There are 3 nested groupings, the coarsest first. Each group lies inside one group of the grouping before and may be the whole of it. The rows also spread widely along 10 directions, which tell nothing about the answers.
Some rows, each with its group in each grouping after it:
[  3  11  13  13  16   6   4  -6 -12  14  -5 -19 -27 -16  -1  -3  -9   4
   9 -12  21  -7  -5   3  -3 -12 -11  11 -19  -8   3] -> birop Gobo Z782
[  2   7   8  17   6  -1   5  -3  -2   2 -13  -9   1   8   2   3  -5   3
 -12   0   3  -5  -8 -13   4   3   8  -8  -2 -15  -1] -> birop Gobo Z725
[ -6   4   3  22 -14 -12  -6 -20  -3  -8   6  -3 -16  20 -17   5   5   5
   6 -18  -5   5 -34  -1  12  22  29 -10   0 -11  -4] -> birop ziro Z389
[ -5   7   6   7   4  -1 -14 -19  -4 -15  12   5  -7   1  -7  13  -6   8
 -12  -4  -5  -5 -13   2   3   4  13   9  11 -11   8] -> zufik zeg Z780
[  3  -3  -2  26   0 -12  -2   2   1  -9  -7  -1 -12   3  -8  -5  -5   2
 -24  -6   1 -12 -19  -4  16   2  24  -5   6  -3  -4] -> lav vori Z798
[-10 -14 -25  -7   4   5  14   5  15  -9   5   0   4  -6  17  -3  -8   3
 -21  13  -5 -12   9  16 -16 -11 -33   8  21  26  -3] -> lav fasiv Z319
[  2 -11 -16  -2  -4  -4 -14  -8   6 -15   0  18 -19 -12  -8  -9  -7  -2
   1  -7 -21   0   1   8   6  -8   4   2   8  22   1] -> zufik zeg Z119
[  9  28  -4  15  -2  -5 -10 -28  15  14 -12   1   3   0   2  -5 -14   8
   2 -13 -11   3 -11  -6  19  23  -5  -6   2 -13   0] -> zufik zeg Z923
[ -3   7   9  -8   1 -12 -14  14 -18 -13   9  -6   3   2   0  17  18  -3
   4   4  12   2   8  -6 -15 -15   3   3  -5 -13  16] -> birop Gobo Z760
[  0 -29   3  -4   7  18  14   6  -1   0  -3   8  -9 -10  -3  -7 -11   6
 -20   5   6 -12  -2   9  10  -6   7   9   2  10  -3] -> lav fasiv Z486
[  6   7 -11   5   2 -11 -19  11 -12   2   3 -13   0   6  10  -9   8   7
   4  -9  19  -1  -3   1 -13  -1 -15   6  -7  -8  14] -> birop nem Z942
[ -5   5 -20  16  -1 -14   4   9  11  -9   5  -1  -2  -5   4   0   1   5
 -25   3  -2 -15   0  11   2   2  -9  -1  15  12   0] -> lav vori Z79
[  7   6  17   0   0  17   7   0  -3  18   3   8  14  -4  -2   8  -4  20
 -12   3   6  -8   1   3  27  30   9  -2  -5 -25   8] -> zufik lide Z49
[-17   5   1  10  -6 -13  27  11   7  -1   8 -12  -1   2  -2  20  12  -5
 -13  14   7 -13   5   1 -13  -5  -4  -7   7   2  -8] -> lav vori Z79
[ -3  -9   0 -21   4   6   1  12 -14  -4   1  -3   6  -4   8   3   6  -1
   6   9   9   1  14   0 -21 -18 -15   8  -2   0   9] -> birop nem Z942
[  1 -12  14 -33   0  10   1  13 -10  -5   0  17   8 -17  -4  14   5  -6
   3  19  -5   1  28  -5  -5 -21   3   5   1  -2  10] -> zufik zeg Z119
[  0  -5  -2  -4 -10   0  -3  -1   2  -7  -1  10  10  10  -1   2   1   2
  -4   6 -13   2   1  -8   1   6  10  -6   9  -7   2] -> zufik lide Z49
[  0 -13   2  -7   7  18  17 -14  11  -4 -13  13  -3 -15  -1  -3 -23  -1
 -13   6 -18  -5  -5   5  16  -7   3   4  14  12  -9] -> lav fasiv Z319
[  3 -13 -23 -15  -8   1 -19  -6  -1  -9   2   9   8   8   9 -19  -4   3
   5  -5  -8   9  -6   4  -5  -3 -11   9  13   8   8] -> lav vori Z798
[ 14 -19   3 -14   1  22   8  -5  -8  22 -26   4   3   0   5 -26 -15   0
  15  -3   1   8   4 -10   5  -2  -7  -2 -13  -5  -3] -> birop ziro Z389
[ -7   6 -14  21  -6 -25   1  19   2 -10   5 -15   0  15   4   8  19  -1
 -12   3   9  -9  -2  -3 -16   2  -2 -11   3   1   2] -> birop nem Z942
[  7 -28  -6   5  -4  -2 -12  21 -13  -6  -8   3 -10  12  -5 -17   8   0
  -2  -6   7  -1  -1  -8  -1  -8  17  -4 -10   4   5] -> birop Gobo Z760
[ -8  -8 -10 -11  -1  13  15 -25  15   4  -2   3 -11  -7   3  -8 -17  -1
  11  -3 -12   4  -7  12  -2  -5 -20   8   8  19 -10] -> lav fasiv Z486
[ -1  13  10 -18   1  -5 -10  -3  -7 -23  -3  12   9  -9  -3  21   4  -7
   1  10 -20   9   7  -8   4 -17  10  -2  12  -7   9] -> birop Gobo Z782
[ -9  19   9  -6  -5 -13  -1   2  -6  -8   5 -10  13  11   3  25  17  -4
   6   9   2   6   4 -12 -15  -4  -1  -7   2 -17   8] -> birop Gobo Z725
[  5  -1  -4  -3 -10  -8  -6  13   3 -11  -4  16  11   0  -3   4   6  -1
 -11   8 -16  -1  10  -7  11   5  15 -12   9  -3   5] -> zufik lide Z49

New rows. What belongs after each?
[-10  -4 -21   7  -2  11  13 -18  17  -1   4   5   1   6   8  -3  -9  14
  -8  -1 -20  -2  -9  15   6  20 -18  -4  15  16  -7] -> birop Gobo Z782
[-11   0 -15 -10  -6  -9   2   6   0  -7  12  -4 -19 -10   0   3  13  -7
  21  -2  -3   4  12  14 -21 -18 -25   4  -3  24   1] -> birop Gobo Z782
[ -4 -12 -22   1  -3   3  -6   2  -2  -9  18   7  -4   2   4  -6   2  19
 -11  -6  -1  -6  -7  23   2  17 -11   6   8  12   8] -> birop ziro Z389
[  5   1 -14  14 -14 -22   1  27   7   9 -10  -8  -6   6   2 -11  14 -11
   6   0   7  -4  16 -12 -13  -5  -6 -16 -10   5  -2] -> zufik lide Z49
[  9   1   8   1   4  11   9 -16   9  12 -22   3   8  -1   3  -8 -20   2
  -7  -1  -6   1 -11  -8  21   6   5  -3   3 -10  -6] -> lav fasiv Z486
[ 10  18  -8  13   0 -11 -24 -16  -1  -2 -10  -3 -12   1   1 -13  -6   2
  12 -20  -7   9 -18  -3  11   3   0  -1  -3  -5   7] -> birop Gobo Z782
[ -9  -3 -12   6   0  -4   9  -1   5 -16   4   3  -6  -3   0   6  -2   2
 -14   6 -12  -7  -1   9  -5  -3  -4  -3  13  14  -4] -> birop ziro Z389
[  3  -5  14  -1  -2   5   4  -2  -6   4  -2   9  -8 -10 -13   1  -4   3
  -4  -4   3  -3 -10   3  25   4  22   2  -4  -7   0] -> lav vori Z798
[ -7  14   1   0 -12  -9  -4  -8   0   0  16  -1 -12  -3  -8  11  10   0
  17  -7  -1   3  -2   7  -3   7  -2   0  -4  -3   4] -> zufik lide Z49
[ 12  15  -7   2   3  -5 -11   1   2   5 -12   0   0 -10   8 -10  -8  -1
   2  -2  -3   0  11  -7   0  -5 -13  -1  -1  -5   6] -> zufik lide Z49
[ -5 -32 -12   9  -7  16   8   3   2   6   9   6 -10  12  -2 -16  -4  16
 -11  -4   3 -10  -7  10   1  19   2   2  -1   8  -3] -> zufik lide Z49
[ -9   8 -20   1   3  -7   2   3   8 -13   6  -2  -2  -7  11   6   2   3
  -9   5 -10  -5   9  11 -13  -7 -25   0  12  18   3] -> birop Gobo Z725
[  5   8  21   1  11  14  11 -13  -7  15 -20  -8  -1  -5   1   1 -14   0
   5   0   4   2  -3 -13   4  -5   0  -1 -10 -18  -2] -> birop Gobo Z725
[-10  -4   2  -4  -5  -8  24  13   6  -5  -6  -3   8   1   1  13   7 -14
 -11  20  -3  -6  12 -10 -13 -18   0  -9  10   3  -9] -> lav vori Z798
[ -4 -10  -2  10  14   8  -6 -18  -1 -18   3   2 -16  -4  -2  -4 -21   9
 -23  -7  -1  -9 -25   9   5  -7   9  17  14   4   1] -> lav fasiv Z486
[ -6  -5   2   4  -9 -12   3   8  -1 -14   2   2   5  10  -6  10   9  -5
 -14   8  -1  -4  -6  -8  -1  -5  19  -6  10  -5   0] -> lav vori Z798
[ -2   0  -7  11   2   5   8   0   0  16   1 -15   0  11  10  -6   2  13
   0  -5  14  -5  -5   3  -6  13 -19  -1  -7  -5   1] -> birop Gobo Z782
[  1   0 -16 -11 -10   3   8  14  15   3   3  16  24  -3  11   4   5   9
 -12  16 -16  -5  22   6   7  18 -16 -10  13   6   3] -> zufik lide Z49
[ -9 -19  14 -15  -2  10  22  12  -5  -5   2   9   8  -5  -6  14   3  -2
 -16  19   1  -8   8  -1   2 -10  14   0   7  -2  -3] -> lav vori Z798
[ -7  11  -2   5 -17 -33   6  20   5 -23   3   8  -8  -8 -17  24  24 -16
  -3   9 -18  -2  10   0   7  -6  21 -23   6  11  -4] -> birop ziro Z389
[ -2   0   2   2 -16 -21  12   9  11   1 -16  -5  -1   7  -7   4  12 -23
  11   5  -4   4   2 -17  -4 -12  10 -19  -1   3 -10] -> lav fasiv Z319
[ 13  -6   4  -5  -4   3   3   2   2  18 -22  -1   5   3   3 -16  -6  -6
   9  -3   7   5  -1 -13   8  -2   1  -5  -9  -7  -2] -> lav fasiv Z486
[  5   1   1  -3  -9  -6 -19 -23   2  -8 -11  11  -7   7 -10  -5  -7  -7
  14 -10 -22  14 -12 -14   6  -3  19  -4   4  -6   1] -> zufik zeg Z119
[  0  10   0   5   5  -6 -16 -25   0 -11  -5  -7  -7   4   2  -3 -15  -2
   0 -11  -2   4 -25  -6  -3 -10   2  10  11  -8   3] -> lav fasiv Z319
[-10  20  -4  16  12  -5   9 -10   7  -9   2 -10 -15 -15   2  14  -7   3
 -13   0  -5 -11  -2  10  -4  -7 -14   1   7   8  -2] -> birop Gobo Z725
[ -4   4   6  -4   4  -8 -10   0 -10 -10  12   1 -27 -20 -12   9   4  -6
   9  -4   6  -4   9   8 -10 -22   0  13  -6   6   8] -> zufik zeg Z780
[  0  16   1   7  11   1  12   2   9  -6  -9   5   1 -22   2  13  -9   5
 -23  10 -13 -11   9   6  17   0  -4  -7   9   5  -1] -> birop Gobo Z725
[ -4   3  14  -7  -5  17   8 -15   1   5  10  13   8   0  -7  15  -4  14
  -3   3  -9  -1  -6   5  18  25  11   0   4 -17   3] -> zufik lide Z49
[  1  21   0  18  -7 -13 -11 -17   1   1   1  -8  -7  11  -4   3   5   6
  11 -17  -3   7 -22  -3  11  18   7  -7  -4 -13   3] -> birop Gobo Z782
[  9  34   2  -2 -11 -28 -11   3   7   7  -9  -8  12   0   4   8  12 -11
  15  -2   3  10   2 -13   5  -1  -5 -11  -2 -15   7] -> lav fasiv Z486
[  0  -7 -22   9 -12  -2   8  -4  16   5 -11   3  -2  11   3 -15   0   1
   6  -5 -19   4  -4   0   6  13  -8 -16   3  16  -9] -> birop Gobo Z782
[ -1   2  14  -6   5  -2 -11   3 -21  -6   7  -5 -20 -10  -9   7   7  -2
  15  -8  14   2   0   2  -8 -19   5  10 -14  -6  12] -> birop Gobo Z760
[  2  -7 -14  -4  -1  -6 -13  -1  -4  -7  -1   2 -13  -6   1 -16  -5  -4
   5  -8   1   2  -5   4  -5 -18  -5  11   3  11   4] -> lav vori Z798
[  4  17  11   5  -1  -2  14  -6   5   8 -19  -4   8  -2  -1   9  -2  -5
   3   4  -6   1   0 -11  10   4   5 -14  -2 -12  -5] -> birop nem Z942
[  2 -12 -11  10   3  21  10 -26  12   8 -20   5  -8   4   3 -22 -25   8
  -1  -9 -19   3 -15   1  13  11  -6  -4   4  10 -11] -> birop Gobo Z725
[ -2  29  -3  16   6  -5  11  -7   3  16   0 -23  11   6  16   7  -2  12
  -7   1  15  -7  -3  -1 -10  15 -28  -4  -1 -18   3] -> birop ziro Z389
[-11  21   0 -13 -15 -15   0  -9   4  -2   8  -6   2   4   0  16  13 -14
  29   5  -9  13  10  -8 -24 -10 -14  -5   2  -5   1] -> zufik lide Z49
[  5  16 -10  13 -10 -20 -17 -14   8   5  -9  -5 -16   4  -4 -11   1  -8
  20 -17  -6   7  -6 -10  -3   1  -3  -6  -6   1   0] -> zufik zeg Z923
[ 13  -1   5   6   5  -2  -8  -4   1  -4 -23  11 -13 -14  -9  -7 -15  -9
  -5  -2 -14  -2   5 -13  16 -13  19  -4   0   0  -2] -> zufik zeg Z780
[  1  -7  -6  -3 -16  -4   1   0   6  -1  -9   6  30  27   5  -2   5   1
  -9   8 -11   5  -9 -17   7  15  13 -14  14 -14  -1] -> lav vori Z798
[  9   5  -9  12   1   7   4  -2   5  26 -13  -9   1   3  11 -19  -6  11
   5 -10  10  -1  -3   0   7  18 -20  -6 -13  -3   1] -> birop Gobo Z725
[ -2  -9 -17   4  -2  -5 -12  -2   4 -10   1   4  -3   8   3  -7  -2   2
 -10  -2  -7  -4   1  -3 -11  -4  -4   3   9   8   3] -> zufik zeg Z923
[  1 -16   4  15   7  13  13  -5   2  12  -4  -5 -21  -8  -6 -12 -15   8
 -12 -10  14 -14 -17  11  14   4   4   7  -7   4  -6] -> lav fasiv Z319
[ 17 -12   2   3   2   8  -4   7  -8  15 -32  -3   3   8   5 -25  -8  -2
   5  -5   5   5   1 -21   4  -6   4  -8 -14 -10   1] -> birop Gobo Z725
[  7  10  26   3  -2  -6   2   3 -11   1 -19  -3   5   5  -9  13   6  -8
   4   4  -1   5  -2 -25  12  -4  28 -15  -9 -26   1] -> birop Gobo Z782
[  8  -3 -16  10   2   5  -5  -4   0  19  -7  -9 -15  -2   6 -27  -7  10
  13 -19  12  -1  -9  11   2  10 -20   4 -14   7   2] -> birop nem Z942
[ -2 -28  -2 -18   6  19   9  12   0 -13  -3  23  14  -8   3   5  -8   7
 -33  23 -14 -13  22   0   2  -8   4   4  17   9   3] -> zufik zeg Z923
[  4 -10   0  -7   8  25  14  -2  -1  15  -4   7   6  -9   6  -8 -12  18
  -8   1   4  -7   1  14  16  17 -12   4  -3  -1   2] -> birop nem Z942
[ 17  19   5  10  -1 -20 -22   8 -12  -4 -14   1  -7  -7  -7  -3   3  -4
   1 -11   3   3  -5 -10  17  -2  18  -8  -8 -15  10] -> birop ziro Z389
[ -2  -9   8 -11 -13   1  10   5  -2   4  -2   5  18  13  -3   6   8  -2
  -1  10   0   3  -2 -10   5   5  14  -7   4 -13  -1] -> lav vori Z798
[ 16  -2  -2 -16   0   9 -22  -9  -8   2 -18  11   5  -2   5 -19 -10   1
  16 -10 -10  16  -2  -9  11  -4   0   2  -4  -6  11] -> birop Gobo Z725
[ -2  -2  -3  -2   0 -11 -14  11 -12 -17   2  -5  -3   5   3   3   5  -8
  -3   6   3  -2   9 -13 -27 -25   1   6   4  -5   9] -> zufik lide Z49
[  4   7  -7 -10 -14  -8  -8  -8   4  -9  -3  19   3  -3  -8   2   3  -1
  11  -4 -24  12  -4   4  21  12  10 -12   8   3   2] -> birop ziro Z389
[  1   7 -12 -22 -13  -4  -7 -13  12  -1  -6  14  11  -1   3   0   0 -10
  22   4 -26  15  15  -6  -4  -4 -14  -6   9   7   1] -> zufik zeg Z780
[ -8  -7 -11  16 -15  -4  14   6  12  -2   6   5  15  24  -1   9  14  12
 -19   5 -10  -6  -8   1  13  33  11 -22   9  -1  -4] -> birop Gobo Z760
[-11  18   9  -6   3   7  14 -18   0  10   6 -13   9   4   8  18   1   5
  12   5   4   4   1  -1 -14   3 -23   0  -1 -13   2] -> birop Gobo Z760
[-15  17  14   2   6  -1  17   2  -2  -1  20  -8 -12 -19  -5  29   5   3
  -8  10  10 -15  12  12 -11  -5  -9   7   0  -5   2] -> zufik lide Z49
[  5   9   4  27  12 -11 -13  -4 -13 -10  -8 -16 -13   6   0  -3  -9   4
 -19  -9  13  -9 -19 -10  -5  -7  11   3  -1 -17   5] -> birop ziro Z389
[ -7   0  -3  -2  -7  -9   9  11   2 -13  -1   2  12   8   0  16  12  -3
 -10  13  -8  -3   4  -5  -4   0   6 -12  10  -1   0] -> birop nem Z942
[  0   0  10 -31  -2  19  -1 -14  -8   4  11  17  12 -12  -2   7  -5  10
   9   1  -4   7  -1  13  16   7  -3  14   6  -8  11] -> lav vori Z79
[  2  -2  -3  -6   5   7 -14 -11  -9  -7   1   4 -13  -6  -1  -7  -6   6
   9 -10  -4   5  -7   6   2  -6  -4  10  -1   3   8] -> birop Gobo Z782
[ -3  15  -9  26   8  -7   3 -11   5   7  -5 -21 -12   6   8  -4  -6   5
  -2 -10   9  -6 -10  -2 -12   1 -19  -2  -4  -3  -2] -> birop Gobo Z760
[ -9   7  -6  -6   5  -4  11   3   2  -5   2  -9   7  -5  11   8  -1  -4
 -10  13   3  -7   9   0 -19 -19 -20   6  12   2   0] -> lav vori Z798
[  5 -15  -3  -3  -1  19   6 -16   4  19 -14   1   6  11   7 -17 -16   6
   5  -2  -3   3  -1 -10  -4   8 -10   0  -3  -6  -3] -> zufik zeg Z119
